The rows of a group lie close to one hidden flat surface of 6 dimensions, which may be shifted away from zero. Surfaces can cross.
Some rows, each with its group after it:
[ 17 -24   8  17 -28  12  -7  39  -2 -26] | Ripo
[-27 -14  13 -17  41 -14 -40 -34   9 -33] | sinu
[ 30 -15   6 -18 -38  32  37   0   8  28] | sinu
[ -4   9  46  33  17  -9  23 -32   0 -19] | vavo
[ -4  44  47   1   6  38  16 -54   8  12] | Nuvil
[-14 -17   2 -10  23  23   4  21 -40 -19] | vavo
[ 37 -22  11  23 -36 -23  -6  12  30 -14] | sinu
[  1 -28 -24   1   3 -38 -13  21  -4  -5] | sinu
[ -9  10   4  -4 -25  -3  16 -10  -3  31] | Nuvil
[  5   6  26 -17  -1  20 -16 -18 -16  10] | sinu
[-33 -21   2 -24  -4   7 -14 -13  15 -22] | Ripo
[ 22   8   9  13  38 -19 -22 -14   4 -13] | sinu
[-25  31   6  26  16 -11  33 -23   5   2] | Nuvil
[-23  -8  10 -21  21  35 -41  -9   1 -45] | vavo
[-20 -35 -14   9 -39 -21 -23  32  31 -42] | Ripo
[ -1  25  -9   9  37  -6 -15  -1 -10  -3] | Ripo
[ 19  18  25  24 -31 -13 -19  -4  10  12] | sinu
[ 24   0  47   6   5  37 -13 -25   9 -40] | vavo
[ 23  12  41  26 -15 -18   3 -20  -1  21] | Nuvil
[ 43 -12 -48   0  32 -30  -2  20   5   8] | Ripo
[  6 -16   1 -31  18  22  -3 -23   7  -7] | Ripo
[-21  27  25   5  30   8 -10 -32  -3 -16] | vavo
[-27   5 -14 -43   5  25 -29 -20   9  10] | Nuvil
[ -9  -5 -20   6 -13 -16  21  20 -11  16] | vavo
[ 31   7  30  13 -11 -21 -16 -15  -6  21] | Nuvil
[ 19   6  29  10 -25  -9   6 -14  -2  24] | Nuvil
[ 30 -13 -17  -5   1   1 -15  -3  44 -17] | Ripo
[-14   3  52 -24 -52  30 -27 -11 -27  22] | sinu
[ 31  38  -7 -13 -13  41 -31 -11  26  22] | vavo
[ 12  36  11   8  37  23  19  -5 -37  17] | vavo
[-16  19  32   5   8   2 -12 -39  15  -6] | Nuvil
[-33 -20  -7 -21 -23   5  -2   0  12  -9] | Ripo
[44  2 40 37 -6 14 42 -2  1 -8] | Nuvil
[  1 -16 -26 -23  -7  -2  28  -8  19  17] | sinu
[-23 -22 -48 -29  -5 -23   7   9   8  15] | Ripo
[  9 -17   5  12   6   5   2  18 -10 -21] | vavo

New rows. What belongs after each?
[ -5  -7 -14 -24 -19  24 -31  10  16  -7] | vavo
[ 46   4   7  23  18 -14  -3 -14  31 -15] | sinu
[  7   3 -17 -10 -61  23   5   5  53  15] | Ripo
[ 10  -4 -36  -8  -1  -3 -28  31   4  -2] | vavo
[-28  -6   6  -3   3   8  25   5 -24   0] | vavo
[ 12  -5 -32 -17  35 -10   1   0 -10  17] | Ripo
[  7 -17   5  14 -16 -19 -17   1  33 -26] | vavo
[ 48  13  -6  11  -4   5  37 -13  35  18] | sinu
[ 28  -1 -45  13 -20 -18   6  38  18  14] | Ripo
[-14 -15  26  -7 -33 -11 -33   7 -23   6] | sinu
[ 32   5   3  10   1   8 -10   6   9 -10] | vavo
[ -5  38  13   1  13  -5 -18 -33   5  19] | sinu
[  3   0 -30 -31  -3   9   9 -20  26  23] | Ripo
[ -2 -51  18 -31  -6  15 -19   2 -14 -23] | sinu
[ 18 -25  -7   4  22 -32 -27  24 -33 -14] | sinu
[-67 -12  -1  -5 -15 -15 -22   9  -4 -25] | Ripo
[  7  39  -7 -13 -37  19 -13 -18  42  39] | vavo
[-19 -19 -13 -19   3 -10   9 -37  51 -16] | sinu
[-21 -16  30  26  25 -16  38  -4 -34 -28] | vavo
[ 29   3  19  -3 -21  27  28   2  -3  17] | Nuvil
[ 21 -30 -20   9 -50 -10  22  42   8  13] | vavo
[  3  20  -5 -11  33   5 -27 -44  47 -15] | Ripo
[ -3  35 -21   8  16 -17 -16  -6   9  19] | vavo
[ 20 -23 -22  18 -14 -14  -6  47  -1 -20] | Ripo
[ 18 -15   4 -13  32   5 -32 -34  44 -38] | Ripo
[ 13  13 -12 -16  -7  18  38 -26  22  38] | sinu
[-28  10  22 -25   7  34  -9 -34  -3  -3] | Ripo
[ 27   7 -19 -18 -18  34 -28  19  11   9] | vavo
[ 12  21 -38  35  -2 -34 -11  35  19   2] | Ripo
[ 21 -38 -27 -38 -10   8  11  -1  26   7] | Ripo
[ 36 -16 -32   4  32 -22 -14  12  19 -14] | Ripo
[-10   9   1  -2 -53 -11   8  -7  21  31] | sinu
[ -5  24 -14  30  30  -2  44   5  -7   2] | Nuvil
[ 10  16  11  37  -2   2 -11  41 -31 -17] | Ripo
[-15  31 -23 -20  44  24 -40   5 -18  -5] | vavo
[ 23 -22  -5  -2 -36 -16  14  26 -11  28] | Nuvil
[-27   9   4 -24   9  32 -16  -9  -3  -6] | vavo
[ -9  -3 -24  22 -10 -52 -13   6  28  -5] | vavo
[-37  29   7  -7  -9 -15 -14 -38  26  21] | sinu
[ 18  27 -36  13  16 -22 -21  -6  43   1] | Ripo
[-37  33  34 -11 -14  26  29 -45   2  26] | vavo
[ 18  25  31  18   5  35 -15   5  -6 -15] | Ripo
[-17 -30  15   2 -27  -4   0   1  17 -28] | vavo
[ 19  -3 -18 -17 -18  33   1  31 -10  15] | vavo
